The rows are grouped in 2 ways, from coarse to fine. Each group lies inside one group of the grouping before and may be the whole of it. The rows also spread widely along 2 directions, which tell nothing about the answers.
Some rows, each with its group in each grouping after it:
[-12 -17  11  36  24  18 -22 -45 -18  -3  -2 -13  -9]  q_376 q_9
[-17  -4   7  30  13  -2  -7 -21  -4   1   9 -26 -16]  q_376 q_799
[  4 -10 -10  31  24  15 -37 -35 -22   6  21 -18  47]  q_867 q_106
[ -7  10   7  19  27  -8 -18 -17 -10  -3 -13   6   3]  q_867 q_779
[ 21 -22   6  20  25  18 -14  -8 -26  -7  -7  -4   7]  q_322 q_595
[ -6  12  20  17  19  11   1 -18 -15 -16 -20  14 -31]  q_376 q_28
[ 16  -5  12  17  26  18  -6   3 -18 -31 -11  22 -13]  q_322 q_598
[-10  11  11   6  36  10 -21  -2 -10 -15 -21  19  -6]  q_867 q_917
[ 28 -18  -2  15  23  23 -12   3 -18 -18  -8   0   5]  q_322 q_823
[-12   5  20  14  21  23  -2 -13 -12  -6  -4   3  -2]  q_691 q_773
[ 11 -15   4  12  30  31  -4 -32 -36  -4   4 -11   2]  q_691 q_207
[-13   5   7   3  35   5 -18 -12  -6  -6  -3   4   6]  q_867 q_917
[-11  10  19   7  24  17   5  -1 -15  -6 -12  12 -20]  q_691 q_773
[-23   2  11  21   6  -6   2 -20   5   0   8 -23 -25]  q_376 q_799
[ -1  -6  12  33  28  14 -14 -29 -15 -11 -14  -8 -23]  q_376 q_9
[-14  -5   9  34  25   0  -6 -18 -14  -9  -3 -12 -33]  q_376 q_799
[ 21  -8  -1  32  49  15 -35  -9 -42 -13 -20  24  13]  q_867 q_106
[-28   9  11  22   8  -3   3 -13   8   0  14 -26 -18]  q_376 q_799
[-14  -2  15  28  14  10 -10 -30  -1  -2   0 -15 -18]  q_376 q_9

New rows. What belongs after each?
[ 17 -19  -2  19  26  24 -18 -12 -28  -6  -5  -4  11]  q_322 q_595
[-29   8  10  28  13  -5   0 -10   8  -7   4 -17 -24]  q_376 q_799
[ -4  -6  13  30  25   8 -16 -40 -14 -10  -1 -17 -13]  q_376 q_9
[ -5 -10   8  12  43   8 -33 -23 -19   0   1  -5  21]  q_867 q_917
[-15 -13   8  30  32   7 -13 -21 -19 -11   1 -11 -28]  q_376 q_799
[ -3  11   7  20  27   5 -21   2  -6 -13 -18  25   3]  q_867 q_106
[-10 -15   8  34  22   4 -17 -34 -22   1  10 -24 -12]  q_376 q_799
[ 11  -8   3  10  31  28  -6 -30 -28  -4  -3 -14  -4]  q_691 q_207
[-14  -3  16  19  15  17   1 -21 -16   2   8  -7   4]  q_691 q_773
[ -3 -12  17  28  29  22 -13 -39 -32  -6  -7  -3 -12]  q_376 q_28
[ -3   1  12  31  24  16 -14 -25 -11 -13  -7  -3 -22]  q_376 q_9
[ 15  -6   6  15  16  23  -6 -10  -6 -21  -3   7   3]  q_322 q_598
[-18   2  14   8  14  17   3 -22  -6   1  16 -10   8]  q_691 q_773
[-21   6   9  24  21  -7   7  -5   2 -17 -10  -1 -40]  q_376 q_799
[-10   5   9  34  22   8  -7 -26  -1  -7  -4 -10 -22]  q_376 q_9
[-21  -1  11  26  17  -3  -2 -14   0  -5   4 -17 -27]  q_376 q_799
[-13   1  11  28  32   2  -8  -7 -15 -19 -16   2 -40]  q_376 q_799
[ -9   1   3  -1  12  21   5 -36  -1   6  13 -30   3]  q_691 q_207
[ 30  -8   2  13  26  24 -10  17 -11 -27 -25  25 -10]  q_322 q_823
[-15   4   7   9  36   7 -21  -7  -9 -13  -5  10   7]  q_867 q_917
[ -4  -6  19  15  29  23  -9 -16 -32  -7  -6   4  -9]  q_691 q_773
[-13  11  15  11  17  15  11  -4  -7 -12  -4   8 -14]  q_691 q_773
[  2 -24   3  40  47  13 -25 -21 -47 -17 -19   6 -39]  q_376 q_799
[ -6 -13   1  12  35  15 -36 -29 -31  -2   3  -7  28]  q_867 q_917
[-7 20 14  1 -3  1 12 12 26 -5  3 -7 -7]  q_322 q_595
[ -7  11   9  18  19   0 -21 -20  -5   2 -14   1  13]  q_867 q_779
[-16 -14   5  31  18   3 -11 -38 -13   3  19 -39  -8]  q_376 q_799
[-20   5   6   4  31   3 -19 -10   0  -5   0  -3  10]  q_867 q_917
[-20   8  20  21  11   9   1 -18  -5  -9 -11   4 -29]  q_376 q_28
[-28  -2   6  28   6  -3  -8 -23   3   9  23 -40  -2]  q_376 q_799
[-17   4  21  21  11   6   0 -30  -4  -2  -7 -10 -19]  q_376 q_28
[-16 -14   7  18  16  22  -6 -35 -21  12  25 -33  24]  q_691 q_773
[ -5  -7  21  24  24  10  -9 -33 -19 -14 -11  -1 -17]  q_376 q_28
[-17  -3   6  32  18  -1 -11 -19  -9  -7  11 -23 -17]  q_376 q_799
[-13   8   4  18  14 -10 -18 -17   3   3  -1  -1  15]  q_867 q_779
